The first 9 rows are patterns. Each new row is the sum of 3 different patterns, raised or lowered, with some noise. Before adding, each is slid sideways (what falls off one end comes back at the other) and multiplied by a number that may be negative. Names go in the order of the patterns.
In the rows, 128 means zero.
Some rows, each with the names of its patterns after it:
[129 117 135 131 154 134 111 136 113 128 120 136 132 126 146  96 132 143
 118 122 143 130 147 143 110 131 135 139 130 120 152 135 146 134 136 134
 121 123 129 136 123 114 123 104 157 141 146]  Q
[127  98 155 120 139 110  97  84 136 114 127 129 135 123 139 106 127 127
 107 126 108 159 103 135 144 138  91 127 126 148 113 125 107 115 116 135
 101 152 126 103 172 133 126 124 121 122 132]  N
[103 136 114 150 128 170 134 129 128 117 134 121 131 131 117 114 107 111
 122 129 117 164 160 143 117 145 117 133 152 139 124 129 106 119 163 120
 111 136 123 104 131 108 134 151 134 131 124]  G
[137 111 126 132 136 134 145 126 142 143 125 114 107 136  84 151 130 128
 125 127 172 121 108 122 129 127 123  92 145 125 143 148 148 172 106 129
 134 123 126 133 126 138 151 152 147  96 124]  B
[151 155 136 134 139 133 127 130 129 131 130 121 115 112 130 133 132 124
 168  97 130  84 122 136 128  97 117 146 120 106 121 125 113 124 131 124
 123 125  84  95 126 128 131 112 118  84 132]  K
[128 125 141 114 123 123 119 130  89 137 121 137 165 124 130 117 106  95
 132 142 135 105 132 125 139 132 119 132 125 127 136 123 133 129 131 133
 116 125  89  92 124 120 118 114 128 115 133]  M
[120 131 141 131 121 149 148 123 113 140 122 115 128 126 134 126 142 129
 130 110 128 147 143 120 131  98 158 136 126 116 108 131 133 144 146 126
 102 126 115 110 130 144 125 128 123 138 131]  Z
[103 127 123 129 134 137 160 165 124 125 150 172 124 119 124 129 137 124
 149 125 139 119 163 123 145 133 108 134  93 139 136 124 131 115 134 140
 135 102 105 102 128 131 123 124 128 101 135]  W
[157 117 125 141 158 132 132 127 152 134 132 123 144 133 116 129 136 137
 128 128 101 110 123 130 127 120 114 130  84 126 152 123 111 129 127 102
 125 137 129  93 140 133 149 139 129 126 133]  H

New rows, each followed by the names of its patterns:
[163 152 132 114 158 136 197 141 118 116 129 176 113 135 136 120 139 134
 141 170 176 149 121 133 153 130 101 159 136 183 138 117 128 155 151 115
 138 146 139 124 150 181 158 133 146 145 173]  K M H
[135 149 125 109 115 117 111 107 129 147 113 126 127 136 111  84  91 115
 121 100  82 131 114 120 133 121 161  77 118 115 131 105 124 104 112 134
 129 169  98 119 137 109 118 121 115 122 141]  B Z W
[170 149 146 182 174 178 154 132 166 146 166 158 157 191 160 131 131 133
 155 115 118 136 135 126  89 136 195 150 121 177 158 114 150 144 156 101
 164 121 183 172 156 168 125 135 153 138 172]  N W H
[ 56 103  95 105  94  71 103  78  88  79  74 115 111  76  88 111  87 113
 120 151  63  97  75  64 119  66  76 106  99  86  98  46  95 117  65  75
  73  71 100  86 103  99 121  93  63  70  80]  G B W
[126  85 125 114 132 125 130 166 154 111 118 146 157  92 123 127 123 153
 126 147 118 123 102 153 126 143 129 107 118  87 142 127 140 108 107 135
 142 145  97 101  93 109 128 117 106 130 105]  M Z W
[134  83 102 112 129 150 116 158 123 140 133 112 143 121 120 125 142 153
 147 126 129 125 119  87 120 127 135 124 126 127 113 123 105  92 142 118
 116  92 115 130 102 133 130 125 140 128 127]  M Z W
[124 136 132 123 116  95  52  92 110 114  93 110  73 107  96 110 185 107
  69 126 127  98 113 131 109 121 144 128 132 122 124 136 115 177  86 135
 100 144 119 115 116 107  96 123 113 120  93]  G W H
[188 178 186 192 159 172 171 185 167 152 186 159 200 189 185 202 156 183
 173 160 173 151 191 178 213 151 163 169 195 190 148 164 175 165 165 196
 176 185 196 153 167 177 177 187 165 224 212]  Q M Z
[161 126  56 119 134 118 109 121 138 138 115 101 126 140 138 163 121 130
 100 131  94 119 173 135 119 104 142 122 110 155 140 137 139 168 108 134
  76  78  99 123 104  81 138 102  98  95 117]  G B H
[147 146 163 154 145 135 135 116 111 143 109 158 137 136 127 146 172 141
 150 135 136 152 141  84 145 154 153 136 161 180 130 142 153 138 140 129
 142 163 178 157 162  86 156 154 103 109 125]  B M Z
[146  98 150 117 149  90 148 115 130 154 121 136 109 144 153 149 149 156
 140 149 128 103  92  99 131  93 156 124 103 110 126 124 153 133  79 118
 138 120 136 158 133 142 121 102 108 115 138]  G B H
[115  98 146 138 211 111 134 154 159 170 137 128 111 114 124 171 143 158
 184 128 158 124 129 150 148 144 107 144 135 149 139 135 129 206 142 134
 133 128 125  95 159 144 116 138 130 144 141]  G B Z
[164   4  71  51 105  98 112  64  71 133  69  86  98 118  88 143 107 102
  99 113  52  89  81 102  97  83 112  81 114  98 127  98  56  92 137  97
 110  75 121 100 110 107 107 109 140  83  96]  N G K
[116 113 113 136 107 123 114 111 121 120 113  81  85 122 118 112 121 120
  93 119 128 108 144 110 119 115 113 127  75 125 109 116 153 108 114  89
 107  78 125 115 115 112 125 102 125 118 112]  N M H
[139 169 158 163 176 162 173 195 164 188 164 151 166 169 179 147 179 168
 209 142 196 183 176 172 156 188 147 220 147 168 174 187 221 180 150 188
 175 182 164 147 196 167 190 194 214 227 148]  B Z H
[135 168 154 167 186 171 161 162 154 147 132 192 166 186 166 172 168 175
 166 157 165 177 181 161 170 163 175 161 157 151 167 165 161 155 140 169
 169 180 147 142 137 162 138 147 152 158 154]  K M H
[132 135 150 100 112 111 142  84 104  87 112 136 113 118  76  98 131  92
 120 110 117 116 119 139 130 145 111  99 117 118  87 116  96 101 112 118
 129 102 106 112 122  98  99  82  85 107 122]  Q B M
[134 111 139  91 140  96 153 153 124 107 140 115 125 128 131 108  65 146
  81  82 136 146 127 120 110  80 115 127 186 152 130 149 155 143 121 114
 129 130 101 106 119 149 153 139 168 147  87]  B K Z
[126 145 133 149 159  86 127 123 123 181 180 121 172 133 114 120 130 118
 168 118 135 133 146 133 108 184 112 134 126 162 135  98 138 170 157 158
 147 146 168 109 100 113 141  82 106 150 118]  N G B
[162 166 162 155 141 135 144 144 137 127 152 134 147 113 142 186 153 132
 162 170 115 148 146 139 144 132 161 158 170 191 134 157 157 127 123 165
 195 168 141 154 175 179 166 161 150 148 133]  Q M H
[127 122 148 113 160 126 132 132 154 152 139 148 111 100 117 141 133 152
 144 133 101 145 122 127 125 127 145 140 154 171 142 124 141 180 152 127
 153 130 139 126 152 143 136 129 151 141 162]  Q Z W
[ 89  92 104  50  90 109  85  53 112  87  82  89  85 106  79 117  85 111
 117  97 102 108 113  82  83 106 118 122 114  90 123  80 106  98 126  91
  75  78 104 104  77  89  69  77  85  86 100]  Q K H
[109 168 104 135 109 130 106 110 123 111 129 109 150 118 129 155 134 149
 138 128 131 129 100 103 107 125 121 150 120  94 120 141 120 149 153  94
 144 138 123 123 144 118 140 106  97 114 120]  G Z W
[208 135 133 114 126 127 145 135  84 164 122 130  97 106  87 164 125 141
 130 158 116 148 138 142 129 113 125 115 205 124 139 156 146  96 150 124
 192 137 122 123 136 113 151 123 174 129 135]  N G H
[120 113 111 120 142 128 120 117 122  77 138 115 131 113 135 151 115 103
 110 125 107 109 103 132 107 123 129 128 146 101 136 129 123 113 137 114
 118 136 140 128 115  95 118 125 121 123 126]  G B Z
[ 88 187 150 179 139 145 158 204 143 139 128 157 124 116 179 154 147 165
 177 173 187 168 148 159 129 186 161 181 167 132 138 136 148 123 172 136
 148 155 147 171 128 207 150 146 148 142 158]  B K W
[123 117 134 140 152 141 160 129 118 142 112 156 151 135 128 165 168 175
 132 143 146 176 140 143 129 160 127 112 186 149 159 129 167 114 166 166
 133 172 119 170 148 129 129 142 148 159 150]  N K W
[110 113 131 107  83 141 111 108 122 113 102 121 118 111 139 131 135 117
 103 124 116 150 129 145 124 125 105  99 126 115 121 117  96  91  96  93
 111 121 106 143 114 111 139 131  93 115 125]  G Z H
[102 111 121 120 126 132  97 105 140  89 109 121 127 120 110 126  86 151
 120 124 144 138 110 125  88 128 141 121 110  98 115 123 114 129 108 100
 134  95 119 106 127 117 125 114 125 151  90]  Q K Z
[ 90 191 137 106 132 148 155 137 122 121 129 143 133 150 132 184 151 155
  96 127 145 102 178 151 182 159 128 154 181 163 130 128 132 157 111 108
  95 149 133 156 135 153 163 129 140 147 167]  G K W
[ 99 103 130 127 110 119 100  95  97 114 107 135 103  97 143  98 122 107
 111 111 119 124 105 152 136 128 105 108 123 129 101 109 123 126 107 138
 101 127 111 131 114 116 134  89 134 114 128]  N Z W
[ 76  94 129  83  98 111 123 104 147 101 109  95 107  84  88  83 138  75
  85  82  98 116  73 111  54  88  84 129  70  81  72  99  73 102 103 108
  70 122  60  95 116  35  83 100 117 123 107]  Q N H
[175 131 122 140 168 143 164 141 158 144 137 145 146 128 114  89 154 154
  86  96 144 144 146 144 130 143 137 108 120 141 121 165 145 128 146 139
 182 139 140 140 157 156 136 143 136 177 145]  N K W
[118 143 122 107 127 128 117 134  96 136 134  87 121 122 113 134 160  97
 128 124 127 125  88 148 136 135 119 135 140 112 105 114 110  91 103 113
  97 142 140 123 123  83 124 132 154 121 108]  Q Z W
[114  98 163 145 141 120 116 110 135 137 123 157 131 145 127 108 100 131
 123 140 136 128 122 129 130 136 127 130 108 118 136 116 149 143 114  96
 135 119 138 123 128 108 118 128 138 106 151]  N K Z
[132 127 116 150 150 141 177 126 182 139 147 149 159 119 141 157 134 145
 140 153 141 142 153 149 147 174 106 129 151 127 165 134 147 141 178 155
 164 138 183 148 154 134 139 148 124 127 144]  K M W
[ 72  86  77  88  54  86  76  93  79  92  79  69  96 112  94  72 112 137
  89  76  83  94  76  73  88 103  69  70 100  87  93 116  61  77  46 101
 110  77  78  38  79  95 123  74  86 102  70]  B Z W
[132 109 131 126 178 129 148 147 154 125 110 101 134 133 116 125 131  96
 140 115 154 151 117 131 128 129 125 134 140 110 153 107 135 120 135 123
 121  89 147 105 114  96 124 126 151 122 143]  N G W
[106 124 132 131 128 119  83 130 144 139 135 144 134 122 128 150 124 137
 107 113 111 118 130 113 132 115 141 104 123 107 124 125 121 106 123 122
 134 118 117 125 117 118 127 128 126 135 100]  Q K H
[154 129 161 164 145 181 140 119 125  90 118 199 128 166 156 127 122 163
 116 115 156 191 154 135 144 155 124 159 141 171 186 159 133 134 154 165
 147 216 110 109 101 121 133 100 133 192 176]  G B K
[122 139 167 139 122 123 142 125 129 103 157 138 129 131 147 159 107 129
 119 111 124 130 129 130 129 146 113 107 140 138 113 125 124 119 128 141
 127 111 149 129 141 123 135  90 147 159 126]  B Z H
[132 137 145 132 106 158 151 108 116 131 148 141 143 117 121 133 145 166
 132 108 125 131 120 113 139 108 158 148 102 122 125 129 135 167 155 148
 123 117 104 106 134 149 110 157 129 141 131]  Q G Z
[127 138 157  98 124 103 127 147 122  97 123 149 131 120 138 127 117 128
 131 123 102 115  87 108 127 119 114 133 118  98 125 134 142 106 143 131
 134 115 132 121 130 135 111 123 103 140 135]  B K W
[152 145 135 146 138 114 123 117 134 142 131 138 105 141  96 117  79  96
 132 121 114 114 127 129 136 141 145 146 113 128 105 102 138 112 131 131
 137 153 128 135 144 126  93 116 157 148 106]  G M H
[135 145 141 135 143 122 142 162 136 172 100 139 134 130 125 114 127 118
 116 132 142  93 100 126 121 128 134 121 133 134 129 128 140 106 124 120
 142 115 141 152 126 131 130 179 134 101 120]  B W H
[139 141 121 136 137 116 102 165 151 147 131 110 167 123 129 124 120 129
 155 135 133 140 122 136 157 137 140  87 145 100 131 114 113 142 122 155
 139 124 113 134 146 130 171 177 138 108 108]  G M Z
